The rows are grouped in 4 ways, from coarse to fine. Each group lies inside one group of the grouping before and may be the whole of it. The rows also spread widely along 12 directions, which tell nothing about the answers.
Some rows, each with its group in each grouping after it:
[ 10   1   0   2  -8   2   7  28  -6  -4  14 -21  12 -10  10  17  21  -9
 -10 -12  10  15 -38  15  30 -22  23  29  24  21]
Z228 Z624 Ren bofo
[ 34  30  11  -8 -37 -19   7  28 -25  -9 -29  21  -7   9 -14  35   2   5
  32  -2  13 -16 -28 -25  26 -27  14 -11 -21   8]
Z762 Z602 met fazik
[ 11  -2   8  14  29   0   3  -7   6 -26 -15   9  -8  13  18  26   2  10
  -2   4  27  30   4  10  18  26 -10   8  16  16]
Z228 Z65 vil Fatik
[ 42  -8 -10  33 -17  -3  23  21  27  -2   3 -18  46 -14  30  -5  -6  -1
   2 -31   2  31 -10  18   7 -18  -6  13  -7  29]
Z228 Z65 Doni leba
[  6  -9 -16  -4  28  17  19  23  -7 -43 -39   7  20 -28 -12  12  21  24
 -34  28  32  15 -10  -5   7  -7  18  21  16  28]
Z762 Z645 borar kod
[ 17  13  -2  22 -25   6 -13 -12  41  13   5 -24   9 -42  -7   3  -6  -5
  -2 -34 -13   7  14  15 -22 -12 -17 -43 -26  34]
Z228 Z624 Ren Guf
[-11  35  -9  31  54  17 -11  27  11 -24   2  -4  19 -43  -3  -5   1  12
 -33  -9  23  59  -5  28 -20 -20   0   8  49  33]
Z228 Z624 Sukob kig
[ 34  -8   2  -5  22 -25 -22   4  -7 -30  -2 -16  33  11  -3   7  30  51
 -51 -40  -4  18  -4  34   6  15   1 -22  13  56]
Z228 Z65 Doni dafo
[  5  35   3 -32 -31 -28 -22  30  24   7 -58  -5   9 -41 -11  21 -10 -25
 -17  30  14 -20 -33  -8   3 -21  11 -23 -11  40]
Z762 Z602 Tolo nezer
[-25 -21  -9  13  43  41  -4  -2  32 -11   5 -25   6 -33  11   2  -9   3
 -13  22  26  34   5  25  -5   0 -14  35  28  15]
Z762 Z602 Vut Vapiv
[  2 -12 -14   0  -1  10   4 -17  57  26   3  -1  38 -61   8 -25 -32 -19
 -14 -13 -12   0  10  -4  -9 -26 -25  -2  -9  18]
Z228 Z624 vam sukuv
[ 32  -2  -7 -18 -13 -17  -8   0  27  -4 -29  -1  24 -25  17   1 -18 -10
  -5   4   5 -22  -6   5  -1  -8 -11 -11 -23  24]
Z762 Z602 Vut fik
[ 34  39   3 -17   1 -24 -40 -27   1 -29 -11   6 -33  -5   6  20   7  -5
   7 -12  -2 -29   4  14  -7  20   3 -40  -9  -1]
Z228 Z65 vil Fatik
[ 24  -5   0  -3 -22  27  10  43 -23   1  11 -20  17  -7 -18  12  10  41
  22  -2  10  -6 -31   0   4 -39  13  19 -14  23]
Z762 Z602 Vut Vapiv
[ 11 -23 -27  -6  14  -6   6 -17  15 -41 -11 -19   3 -12  35   3  19 -14
 -25   8   7  -1  -1  12  33  25  15  29  19  -7]
Z228 Z624 Ren bofo
[-23  36 -23  16   9  10  -5  -8  11 -14   3   9 -13 -46 -25   3   7  -4
 -10 -16  -6  12  14 -12   2 -21   6  -9  27 -12]
Z228 Z624 Ren bofo
[ 45   1   2  10  -3   2   6  32  -1 -14 -19  -7  32  -1  10   3 -10  37
  12  -1  17  10 -10   9 -10 -11 -11  -2 -21  34]
Z762 Z602 Tolo nezer
[  1   0   2  12  -3   9  11  12  16   7 -11   0  14 -10   3  10 -15  18
   9   1  13  18  -3  -8  13  -5 -12   7  -3  18]
Z228 Z624 Ren bofo
[ 10  14  17 -19 -14  -6 -26  40 -21  10  17 -35   5  14  -5  18  10  37
  10  -7   5  -4 -48  23  14 -24  14  15  14  22]
Z762 Z602 Tolo nezer
[  8 -16   2  17  -4  18  25   0   0 -24 -14  -6 -14  16   6  33  16  14
  18   6  26  20   1  -7  32  17   5  16  -4   4]
Z228 Z65 Doni leba
[ 40  -5  26  -2  14   3  -3   7  -7  -7  -3   8   2  27  28  26  -8  11
  16  -3  28   9 -20  19  16  11 -12   8  -5  31]
Z228 Z624 Ren Guf
[ -4   8  31 -36   1 -25 -44 -21  35  32 -30   9   7   3 -17  18 -31  37
 -14  -4   1 -14   6  -1  -1  20 -39 -50 -20  49]
Z228 Z65 Doni dafo
[  5  -2 -23 -32 -40 -41  12 -32  28  15 -41  47  14 -25  -9   2 -30 -23
   4  -1 -21 -51  13 -55  42 -21 -13  -9 -16 -27]
Z762 Z602 Vut Vapiv
[ -7   4   7  -6   3  15   2   6  16  13 -11  10   7 -27 -11  14 -14   1
   2   9  16   3 -13  -7   3 -28  -6  11   7  14]
Z762 Z645 borar kod
[ 30 -20 -13  15  13  14   5   6  15 -18 -20 -12  33   1  10 -13 -24  73
  14   3  11   8  26   4 -18  13 -34  -5 -33  20]
Z762 Z602 Vut fik
[ 11  15  42   0   1  25 -18  -1  20  19   1   4 -16 -18 -12  42  -4 -26
   5 -10  28  14 -16  19 -14 -14 -12 -30 -13  57]
Z228 Z65 Doni dafo
[  8  20 -13  14 -28  10   7   4   3 -25  -9 -21 -26 -20  -7  25  25 -12
  16  -2   8  -2  -7  -6  14  -7  27  -5  -7  -8]
Z228 Z624 Sukob kig
[  7  25  18  16 -23  14   3  32   7   3 -28 -11  -7 -13 -15  38   2   8
  13  11  30  19 -17  -4  -1  -6   3 -22 -21  47]
Z228 Z624 Ren bofo

New rows. What belongs after each?
[ 24 -15  10 -25 -18  18   3 -26   5  21   4  27 -16  11   9  11 -42   9
  67   9   4 -51   3 -26  13 -13 -27  14 -37 -33]
Z762 Z602 Vut Vapiv
[ 34   6  -8   0  -3  -8  -5 -18  -1 -22   0   5  -7   6  15   6   1  14
  16 -19  -3 -17   9   1  10  11  -5  -9 -12 -10]
Z228 Z624 Ren bofo
[  1  -8   9  12  -7  22  15   1  -7  -3  13   1 -15   3 -10  32  11  -3
  21 -10  14  11  -6  -3  24 -19   3  14   8  -2]
Z762 Z602 Tolo nezer
[ 46   2   4 -21 -16 -32   2  22   2  -6 -25   7  23  11  38  10 -17 -14
  12   9  12 -17 -36   5  27 -11   2  22  -4   8]
Z762 Z602 Tolo nezer
[ 14  23  -9  12 -20 -11  -3 -15   1 -20 -16   9 -17  -9 -17  18   2   9
  19 -18  -6  -8  19 -17   8  -7  -4 -30 -15 -11]
Z762 Z602 met fazik
[ 10 -14   3   9   3   9  12  -8  22  -4  -8  -3   6  -6  14  15  -5  -3
   2  -2  17  15   0   2  18   4  -8   8  -1  15]
Z228 Z624 Sukob kig
[ 22   7  -9   1 -15   0  -9  10  17 -10 -11 -26   5 -13  15   1 -10  10
  19   7   4  -9  -6  11  -4  -6  -3   3 -16   1]
Z762 Z602 Tolo nezer
[ -1  40  11   3  19 -25 -27   7  28   0 -33  12   2 -10  22  13 -31  -7
  -6  11  22  21  -8  11   3  12 -20 -10  17  23]
Z228 Z624 Ren bofo
[ 10  22   2   5 -19 -22  -7  18  35   6 -31 -15   8 -18  27  16 -18 -24
   3  13  15  13 -24   7  12   2  -2   2  -1  22]
Z228 Z65 vil Fatik
[  2   4  16  -3   8 -13 -19  14  14  16   1  -9  18   3   9  13 -15  12
  -8  -9   9  20 -20  21  12 -13 -15   9  22  28]
Z762 Z602 Tolo nezer
[-21   1 -24 -25   9   9 -26 -10  42   8   0 -31  13 -60   3 -20 -11  -2
 -27  12  -9 -16  -4  10  -6  -8   0   8  11   8]
Z228 Z624 Ren bofo
[ 12  -6  -6  -8 -14  11  10  17   2   3   1  -8  10 -10   7   4 -10   7
  23   8   7 -10 -20  -6  17 -26   3  30  -2  -9]
Z762 Z602 Tolo nezer
[ 62 -20  -6  -9  14   5   3  -8 -27 -47   2  -2  -6  40  39   5   7  44
  31   0  12 -23  -2  11  18  31   1  21 -21 -14]
Z228 Z624 Ren Guf
[ 41 -53   2  -8 -10  -3  19 -20 -27 -28  15  -1  12  23 -14  34  53  20
 -26 -41  -4  -9   1   8  44   0  12  -2  -2  31]
Z762 Z602 Vut Vapiv
[-10 -33  -8   1 -11  13  26  -6  -2 -19 -33  -6  -7  17 -17  24   5  53
  17  23  15   2  19 -34  38  19  -6   9 -19  -5]
Z762 Z602 met fazik
[  0   0  27  48 -31   8  15 -16  15  25  18   5  -9   6 -29  42   1   1
  24 -56  -2  39  20  -6  14 -24 -27 -36 -12  25]
Z762 Z602 met fazik
[ 36  32 -23  16 -26  -3   8   0   9 -32 -26   5  -7 -34   1   7   4 -13
  20  -6   1 -16   4  -9 -11 -20  13 -15 -21 -14]
Z762 Z645 borar kod
[ 39   0  -7  12 -29   4  13   9  27 -19 -13 -28   3 -31  30  18  13 -53
   3  -1  18   2 -22  18   7  -9  20   4 -15  22]
Z228 Z624 Sukob kig
[-18  22 -38 -10 -18  12  -2  -6  32 -17  -9 -21 -18 -63   3  -5   5 -44
   2  17  -5 -19 -10 -10  10 -21  29  22  10 -36]
Z228 Z65 Doni dafo
[ 10 -12  13  -1  19  30 -16   0  -6 -17   0 -19  -7  -1 -20  24  14  47
  -2   2  21   7   6  20 -12   8 -11 -15 -10  41]
Z762 Z602 Vut Vapiv
[  0 -14  16 -14  12   1 -10   7  16  25  15 -11  13  15  34   7 -26  10
  12   4  14   8 -29  16  28   0 -15  41  18   9]
Z228 Z624 Ren bofo
[ 31  -3 -34   1  -4  -4  12  15  15 -33 -22 -14  19 -19  42 -11 -12  -7
  16  20  11 -11 -12   4  11  -6   7  38  -6 -20]
Z762 Z602 Vut fik
[  3  23  40   0  -6   0 -17  -2  14  35   1  20 -11   1  -4  36 -24 -12
  19 -15  16  10 -15   3   9 -13 -24 -21  -3  34]
Z228 Z624 Ren Guf
[ 23  37   3 -11   0 -19   5  23  -2   1 -33  46  13  -8  13   7 -35  -5
  25  13  19 -10 -28 -22  13 -33  -4  21   9 -12]
Z762 Z645 borar kod
[-24  42  15   9 -27  16 -23 -11  23  40  23  -5 -32 -26 -22  19 -24  -6
  41 -20  -8  -6   0  -8  -6 -29 -15 -23  -7 -10]
Z228 Z624 Ren bofo
[ 42   8  16  -6  -1  -6 -11  23 -21 -18 -18   3   6  23   1  27   1  41
  15   0  22  -4 -16  10   4   1  -6  -9 -16  33]
Z762 Z602 Vut Vapiv
[  1 -18   6   0 -48  12  10  -8  16  25  19 -19  -4 -19 -16  29  12 -22
  14 -26  -8 -13 -11  -4  24 -34   4  -3 -16  12]
Z762 Z602 Vut fik
[-23  49  34  -3  22 -14 -31   0   4  18 -18  42 -26  10 -11  38 -36   0
  21   8  27  16  -7  -6  13  -9 -29 -11  29   6]
Z762 Z602 Vut Vapiv
[ -9   4   3 -43  28   8 -12  29   7  12 -20  10  28 -21   0  -5 -26  27
 -12  34  23  -5 -34  -6  13 -17  -3  34  20  25]
Z228 Z65 Doni leba
[ 14 -14 -19  -3 -25  11   7   3  24  12  12 -28  25 -32   7 -13  -6   8
   5 -15 -14 -14  -7   0   5 -21   0  11 -16   6]
Z228 Z624 Ren bofo
[ 26 -31 -12   0  -1   5  29  11  -7 -11   5  -1  33   3  12   1   9  26
  -6 -14   3   5 -12  -5  34  -9   5  30   3  14]
Z228 Z624 Ren bofo
[ 30 -11  10  31 -44   4  29 -21   3   0  12   6 -13   4 -13  41  23 -13
  22 -47  -7   7  11 -12  25  -9   0 -26 -24  13]
Z228 Z65 vil Fatik
[ -6   3  10  -4  14  13 -32   5  27   5  -1 -41  -6  -7  20   6 -22  18
  15  19  18  11 -12  30  -8   6 -16  12   2  14]
Z762 Z602 met fazik
[  1  18 -31 -22 -25 -15 -10   2  37  15  -9 -10  24 -56   6 -24 -22 -13
  -6  -2 -22 -29 -11 -12   4 -29   3   4  -3  -9]
Z228 Z624 Ren bofo
[-14   9  46  10  34  14 -26  46   6  21   4 -31   6  24  20  31 -25  30
  12  20  48  60 -44  44   6  -2 -20  31  31  53]
Z762 Z602 met fazik
[ 43   1   5 -12  -3 -15 -10   1  -7 -19  -6  -3   4  14  22  13   4  17
   6 -10   6 -13 -15  13  16  12   2  -2 -10  15]
Z228 Z624 Ren Guf
[ 36 -37 -17   1 -19   8  28   5  -2 -17   4 -13  20   7  25   4   4  13
  22  -5   3 -13  -9  -3  30 -10   5  37 -15 -10]
Z762 Z602 Vut fik
[ 15  28   7   2  -4 -37 -22  26  22  -6 -20 -25  10  12  44  14 -13  -8
   1   4  16  22 -37  29  22  11   3  18  20  16]
Z228 Z65 Doni dafo
[  9  -8   5  -9  -2 -20   0  -7   8   3   3   4  17  -7  -1  19  16 -10
 -31 -30  -2   8 -16   7  35 -12   7   0  24  29]
Z228 Z624 Sukob kig
[ 17  14   4  18  -7   8  11  34   3  -6   4 -13   3 -11  24  22  -1 -33
  17   3  24  25 -37  19  15 -31  13  35  20   8]
Z762 Z602 Tolo nezer
[ 25  14 -28 -14  17 -20  -6 -16 -10 -60 -33  14 -15   0  17   5  12  14
  -1  15   9 -24   5  -5  17  18  16  12  12 -35]
Z762 Z645 borar kod
[ 60   0  -2  18  23   0   7  17 -12 -56 -28  -4   5  28  48  13   1  28
  17  14  35  15  -7  21   7  36  -2  14 -12  16]
Z228 Z624 Ren Guf
[ 43  21   1  28 -20  -8  -1  18  23  11  11 -11  34 -28  14  -2 -11 -11
   2 -44  -5  18 -12  23 -15 -30 -11 -19 -12  40]
Z228 Z624 Ren bofo
[ 32  12   2  -7  10 -14 -20   0  17   1 -11  11  22  -5  22  -6 -35  17
  14  -7   5  -9   0  13 -10  -8 -28  -6 -10  12]
Z762 Z602 Vut fik
[  2  32  -7  -7  16  -3 -15   9   4  -8  -2   9   0 -21  10   0 -13   0
   3   1   8   0 -14   2   6 -14   1  12  21  -5]
Z228 Z624 Ren bofo
[ 10  12  22 -28  14 -31 -30  -7   2   1  -6  12  -1  18  11  24  -1   0
 -16 -13   8  -2 -24  16  29   7  -2  -2  25  21]
Z228 Z65 Doni dafo
[ 60  19  10   7   0  -6   7  39  -7 -17  -9  10  31  -7  23  11   0 -11
   0 -17  21  15 -38  20  -1 -25   9   6  -3  44]
Z228 Z65 Doni dafo
[ 41 -26  -3  19  -2   6  44  -9  -1 -17  13  27  11  -2  31  19   4 -54
  15 -26  14  13 -12  -1  41 -30   5  39  12  -9]
Z762 Z602 met fazik
[  5  17  28 -60   3  -7 -24  25 -19  33  -1  27  20 -17 -32  17  -7  17
 -18  -1   8 -31 -53  -5  11 -53   7   6  18  39]
Z762 Z645 borar kod
[ 12  27   5 -39  33 -34 -64  -9  14  -7  -6 -13   0   2  31  -7 -20  20
 -16   4   0 -18 -19  36   1  23 -12  -2  24   9]
Z228 Z624 Ren Guf
[ 38 -14 -10  -4 -28  -8  -3 -10  -9 -22  -7 -20   4  13 -14   8  17  58
  13 -22 -14 -26  17  -3   5   7  -4 -27 -36   5]
Z762 Z602 Tolo nezer
[ -4 -20  -9 -13 -25 -12   0 -21  35  37  26 -14  22 -20   7  -9 -16  -1
   1 -30 -30 -15  -6  -5  27 -21 -11  15   5  -8]
Z228 Z65 vil Fatik
[  9 -23   3 -26   5  13 -14 -13  19  -1  -1 -21   6 -12   3   6   4  16
 -12   3   5 -14  -7  12   6   8  -2   2 -10  25]
Z228 Z65 Doni dafo
[ 20 -29  -6  30  -1   0  38  -6   1 -34 -18   3   3  21  23  29  17   4
   5  -4  23  28   3  -1  41  12   3  30  10  -4]
Z762 Z645 borar kod
[  0  -9 -12 -35  -7  -4 -21   0  11   0  21 -35  17 -39 -10   0  33 -10
 -46 -22 -17 -15 -31  25  20 -23  29  11  25  26]
Z228 Z65 Doni leba
[ -7  34   9   4  61   1 -54  34  14 -27 -12 -46  -2   2  44   4 -14  32
 -15  36  40  45 -30  61 -14  34  -6  25  43  33]
Z228 Z624 Ren Guf
[ 18 -32 -30 -14   2  24  22   7  -6 -24   8 -11  23 -32   0  -9  16   6
  -8   1   0 -13 -13  -6  19 -31  20  39   3  -5]
Z762 Z602 met fazik
[  8  36  -2 -24   4 -25 -47  22  18   5 -11 -26  14 -20  17  -9 -27  13
   0   9   1  -9 -31  24  -8 -15  -4   4  10  11]
Z762 Z602 met fazik
[ -9  -9   6   6   6  10 -14 -31  27   2  19 -21 -22  -2  19  17  -2 -12
  12  -8   6   6   0  25  12   3  -8  18  19 -16]
Z762 Z645 borar kod
[ 38   0   4  10   4 -20  12   2  37  -6 -38  22  34 -20  35  10 -25 -35
 -12   0  24  17 -10  11   3  -9 -18   3  -2  34]
Z762 Z645 borar kod
[ 35 -13  -4   5 -25   4   1 -22  26 -17 -14 -20 -12  -9  24  17  -3 -22
  25  -1   7 -16   7   9   4   8  -6 -11 -36   0]
Z762 Z602 met fazik
[-10  27   3  44  10  22  18  -5  17 -26 -21  19 -31 -18  -3  39   5 -33
  15   1  35  46  15  -6  12   2  -1  -5  14   4]
Z228 Z65 Doni leba
[ 24   7   0  12  12  -1  15  40   8 -21 -22  -4  26 -20  31  18   5 -30
 -16  14  36  32 -44  23  14 -23  18  41  28  31]
Z762 Z645 borar kod
[  4 -23   0  -3   0  39   3 -16  24   5   6 -13   0 -36  -9   8  -8  -4
  10   1   8  -5   8   3  -9 -18 -12  -2 -21  16]
Z762 Z602 met fazik
[ 23 -10 -23   7  -5   6  17   5   1 -32 -12 -10   7  -9  15   3  10  14
   5   3   5  -1  -2  -5  20   5  10  18  -6  -5]
Z228 Z624 Ren Guf
[  9   4  26   8 -20   2 -11  14  27  44  19 -15  22 -16   1  15 -24 -10
  12 -28   2  19 -25  19   1 -41 -21  -4  -3  40]
Z762 Z602 met fazik
[ 30  -3 -23   5  -9 -18   5  -1  33   2  -3   3  42 -31  28 -20 -26 -14
   0 -22 -12  -6  -1   5   4 -29 -16  11  -3  -1]
Z762 Z602 Vut fik
[  7 -39  -6   7 -11  30  37 -23  21  -2   3  12   0 -28   3  23   5 -45
   6  -5  13  -1   6 -12  27 -23  -2  20  -7   1]
Z762 Z602 Vut fik
[ 11  -3   5  -3 -27 -32  15  16 -13  -7 -21  11  20  -1 -32  38  36   2
 -37 -29  -1  12 -17 -12  45 -23  18 -16  15  43]
Z762 Z602 Tolo nezer
[ -5   7  -4 -37   2 -21 -14  14  -3   9 -15  12  11   5   7   2 -25  26
  12  18   4 -24 -25 -15  33 -16  -4  31  16 -15]
Z762 Z602 Vut fik
[  6  -5 -37  11  -5 -28  13 -29  47 -14 -29  12  31 -44  10 -14 -11 -19
 -30 -17 -16   2  24 -12  13 -10 -10  -2  10 -10]
Z762 Z645 borar kod
[  6  61  26   3 -10 -40 -41  10  24  19 -12   9 -13  -5  22  31 -29 -47
  15 -12  14  12 -29  25   4 -19 -13 -18  20  16]
Z762 Z602 Vut fik
[ 11 -16  65  11  49  27 -15  18  34  46  13   0  21  26  54  25 -59   1
  25  14  58  54 -36  53 -10  -3 -54  40  18  58]
Z762 Z645 borar kod
[ 23  -4  -1 -17 -27  -7  -6  28   6 -10 -28 -34   8  -3  16  21   5   5
   6  23  18 -14 -32  11  17  -1  14  11 -19  25]
Z762 Z602 Vut fik
[ 20  -3  -6  -3  13 -30  -6 -11  18 -10 -17  10  26  -1  15   0  -9  21
 -23 -16  -3   9   6   4  17  14 -17  -6  10  21]
Z228 Z65 vil Fatik
[ 37   6 -17  13  20  11  -7  20  -6 -45   0 -32  12  -3  22  -8  12  44
   3  -2  13  12  -6  27 -10  10  10  12   0  10]
Z228 Z624 Sukob kig
[ 18  20 -19   7  -7  22  -1  16  20  -2   9 -11   7 -47  17 -10 -21 -22
  28   2   6  -8 -14   9 -17 -41   1  20  -5 -12]
Z762 Z602 Vut fik
